The first 4 rows are patterns. Each new row is the sum of 2 different patterns, raised or lowered, with some noise. Before adding, each is slid sideways (what falls off one end comes back at the other) and multiplied by a number that may be negative. Names go in the order of the patterns.
Some rows, each with the names of its patterns after it:
[-30,8,18,3,4,10,-1,-11,12,25,25,19,-23,28,30,-17,-3,-7,-3,24,-16,-27,11,9,21,0,10,-22,-20,-11,7,-14,12,-24,9,-13,-32,31,26,-9,-8,-27,-19]
Z_102
[2,13,28,-10,28,-30,31,25,18,31,32,-26,-3,15,-23,5,0,-15,-4,21,-13,-3,-19,-32,4,-22,-8,-27,14,27,18,-7,-6,-16,-11,17,-21,30,-16,-11,-18,15,-3]
Z_924
[21,-30,-17,29,-29,4,-27,10,0,11,6,-3,24,16,-32,19,-5,14,24,1,-16,5,19,-17,22,20,25,32,2,-6,-1,-20,-9,-15,-2,18,13,-21,-17,21,-21,20,-23]
Z_740
[6,-30,-7,-7,30,31,-3,5,-21,26,23,-28,29,19,-7,16,14,23,32,30,-2,27,28,-25,11,-28,-27,-6,-30,-10,1,31,29,-24,32,2,16,23,-23,7,-26,2,-31]
Z_260

New rows, each followed by the names of its patterns:
[32,3,17,-15,-30,0,26,-28,20,20,13,-1,29,-12,46,38,9,41,42,-46,1,-14,-45,-6,-27,-25,-6,37,6,-27,4,-28,10,-6,-30,-22,-13,19,-14,-8,-33,-24,-20]
Z_924 Z_260
[-39,-14,-40,-8,-4,-19,-13,-12,3,-39,-11,-45,-12,-35,-16,18,-36,-1,-37,-9,-4,15,9,-2,-4,21,-23,-4,-18,-3,12,4,-37,-24,14,-24,22,7,19,5,-23,-23,-9]
Z_102 Z_740
[-32,27,32,-11,25,-7,22,-24,40,38,-1,44,-21,50,19,-12,-9,-8,3,5,-22,4,-4,15,10,-17,12,-3,-20,-21,24,-26,-3,-36,-18,-9,-18,29,41,3,9,-17,-29]
Z_102 Z_740
[43,2,-16,-21,-20,37,-33,3,-27,-32,16,-3,19,5,16,1,21,-10,24,-11,-35,-2,-20,9,-41,-17,38,-24,-14,12,-17,-20,-13,-15,-14,13,-39,-10,44,-20,26,23,5]
Z_102 Z_260
[-12,-53,-27,-29,-10,-28,-16,-21,-5,-52,-29,-6,2,-10,-28,-48,-29,-28,-30,4,-7,-3,4,-22,-33,-16,-20,-13,-22,-37,7,4,-48,-36,-12,-38,5,-47,-25,-36,-29,10,-42]
Z_102 Z_740
[-35,-23,-44,-64,-71,-51,-40,-22,-59,-6,-56,-61,-50,-9,-25,-26,-48,6,-30,-27,-73,-18,-19,-6,-26,-33,-59,-39,-12,-65,-30,-60,-72,-54,-18,-65,-37,-78,-65,-47,-89,-26,-47]
Z_102 Z_924
[-4,2,13,-10,-5,2,-20,1,14,1,12,36,32,39,14,9,-12,-8,38,-17,31,-5,-7,15,20,25,13,37,26,25,32,-1,17,10,25,27,43,-15,0,36,-18,5,17]
Z_924 Z_260
[31,48,11,16,7,72,27,23,23,44,-15,36,49,9,15,31,-8,37,26,19,46,-31,-35,29,8,36,12,59,32,15,8,8,-6,9,43,-13,18,-21,-10,22,4,-15,34]
Z_102 Z_924
[-29,4,-2,12,15,7,1,-2,-2,-31,5,41,0,4,21,2,10,-10,-26,6,27,9,8,-30,-10,12,6,39,-5,15,-8,-20,49,-27,21,11,-14,-19,20,16,26,40,43]
Z_102 Z_740
[-12,-23,-26,7,-28,22,0,16,-2,-13,-16,-43,-43,29,-28,-16,-2,-24,12,-1,17,-19,26,-7,28,18,-3,-13,-24,13,-18,-5,-33,-18,19,-17,-12,-10,-6,-30,-12,-22,-16]
Z_924 Z_260
[15,37,-2,20,3,-24,-34,29,-6,12,-4,-37,7,-44,3,43,-20,15,19,23,-7,15,-5,-21,17,-14,5,59,-18,27,-2,4,-8,-6,-19,-7,23,-3,-5,-35,-8,-24,20]
Z_924 Z_740
[-61,-15,-36,-20,-29,-24,-40,-42,-33,-25,-34,-22,-23,-49,-58,-40,-38,-23,-42,-65,-5,-40,-8,-18,-65,-2,-11,-26,-43,-49,-37,-43,-11,-27,-29,-20,-30,-37,-19,-53,-21,4,-59]
Z_102 Z_740
[6,-22,6,-10,-16,10,34,12,-4,26,11,18,15,-7,57,-6,-9,33,35,8,17,44,-23,-11,-1,-13,-9,19,3,-11,-34,-44,-12,7,-31,-46,30,25,26,1,-26,6,20]
Z_102 Z_924
[4,-3,-40,-1,3,-10,10,-23,-27,-28,6,-26,-18,22,3,-14,6,-49,17,21,2,6,30,-46,-26,-13,-49,-6,-6,-22,0,15,-9,-12,-36,-45,8,-18,-31,-17,-10,28,-6]
Z_924 Z_740
[31,32,43,10,-23,14,33,3,18,11,-6,39,-21,1,22,27,12,12,14,-13,-23,9,-4,21,-4,-24,3,-21,-33,46,27,-7,20,-11,-3,-1,17,6,20,13,27,30,0]
Z_102 Z_924
[-18,23,-22,23,-35,-8,-4,-38,-15,18,21,-23,44,9,-14,35,5,-1,9,9,14,30,1,11,1,48,-23,-19,-21,-5,10,29,11,-25,34,-39,5,0,1,-13,10,2,3]
Z_924 Z_740
[-16,-24,-7,9,6,-27,33,-27,-24,-32,-20,-3,8,10,34,4,31,-15,1,3,31,34,0,7,-19,33,-30,33,17,-33,25,8,19,-9,-9,-28,-2,-8,-23,-29,40,-2,16]
Z_924 Z_740
[-8,-5,-21,11,36,-8,-5,22,-5,-30,-41,-43,1,10,10,24,-2,27,-16,-8,-6,31,7,-17,18,-26,6,-16,13,34,-47,13,-14,7,-30,15,-9,-15,16,-27,-17,39,-16]
Z_924 Z_740
[-28,5,-6,3,28,18,-19,9,-3,15,9,21,-23,24,1,-2,54,25,18,9,8,-15,-31,2,28,15,25,24,-6,15,-3,36,34,34,-18,32,30,-12,-12,10,-13,48,-24]
Z_102 Z_924
[-21,-7,-38,-17,7,19,-12,-1,0,-15,-30,9,-8,30,-13,-37,1,-5,-37,11,-7,-16,25,-18,-24,12,3,-7,4,3,-7,1,-15,16,-8,18,-30,-16,-25,-21,20,22,-4]
Z_102 Z_924
[20,-35,45,-34,-13,7,-51,-48,31,10,7,35,19,-5,2,3,-22,7,4,25,21,-22,2,-6,41,-32,-46,-4,8,11,16,-8,-4,40,-34,10,-4,15,-21,17,15,-3,-31]
Z_102 Z_924
[-22,28,-16,2,16,31,12,15,15,8,49,19,6,35,41,-6,0,5,28,32,39,15,13,41,-30,25,-2,4,-7,-8,0,0,6,33,-27,50,-13,-1,11,-31,-12,9,11]
Z_924 Z_260
[20,-9,2,-6,14,-24,-32,-3,-36,26,-53,-41,2,-51,-32,9,-20,-19,30,-14,-20,23,-16,-41,-9,-25,12,32,-8,33,10,34,-15,-42,-31,18,15,-5,23,-36,33,-49,33]
Z_924 Z_740
[27,72,66,5,77,39,43,61,63,51,67,66,32,46,69,4,67,-2,4,24,-1,12,57,68,55,31,66,43,62,61,8,54,19,52,32,43,28,38,48,57,51,29,46]
Z_924 Z_260
[-30,11,9,32,38,-1,-1,-13,-1,5,-29,14,20,5,-5,-4,26,1,29,-18,28,-5,-28,24,-37,-13,-21,-12,-7,8,20,13,0,29,-20,21,8,-5,20,-17,-10,-15,14]
Z_740 Z_260
[-21,4,-12,-16,-9,40,7,5,-2,-22,18,27,-14,5,24,-15,1,-4,-6,20,23,3,31,24,0,11,-24,-19,15,-2,-16,17,8,33,-22,41,15,-7,34,-11,25,-17,3]
Z_740 Z_260
[-12,-6,22,-12,14,-45,-3,0,-16,-2,-11,-1,0,-20,-3,-15,-12,-12,-6,-35,-12,-12,-14,23,16,4,11,-18,-21,0,-36,2,-29,-18,-6,10,-26,-19,14,-8,-2,-10,-13]
Z_924 Z_740
[5,5,-1,-4,-29,-8,-30,3,-5,7,-4,-43,-14,-18,8,-9,17,-8,-27,-4,-32,-9,-35,-2,-4,-11,-23,-30,-10,14,-51,-17,-1,1,9,-9,-39,3,21,-28,-1,-10,6]
Z_102 Z_740
[-6,3,-39,-29,-38,-10,-56,-7,-33,-14,-8,-5,-8,-26,-32,-43,-17,-10,-33,3,-25,-41,0,-27,3,-19,8,-45,-19,13,-59,-14,-58,-36,-28,-37,-30,-25,11,3,-60,8,-25]
Z_740 Z_260
[-32,-26,49,-6,2,9,13,10,29,16,-6,35,23,4,47,4,37,32,31,-9,-6,9,4,30,37,34,19,27,-16,24,6,18,-10,12,21,10,-23,7,4,19,1,-24,10]
Z_924 Z_740
[-24,30,13,-26,4,-3,16,1,-11,1,-6,-29,-17,11,24,26,44,6,36,25,-39,-3,-5,-7,-25,-6,-29,21,6,52,-5,0,29,9,45,-30,4,-35,-4,-23,-17,-42,24]
Z_740 Z_260
[-29,-37,-34,-60,-19,-61,-47,-50,-34,-15,-29,-28,-31,-11,-10,-46,-26,-29,-24,-11,-38,-7,-27,-2,-45,3,-7,-64,-9,-50,-33,-41,-50,-44,-36,-13,-30,-55,4,-43,-21,-28,-59]
Z_740 Z_260
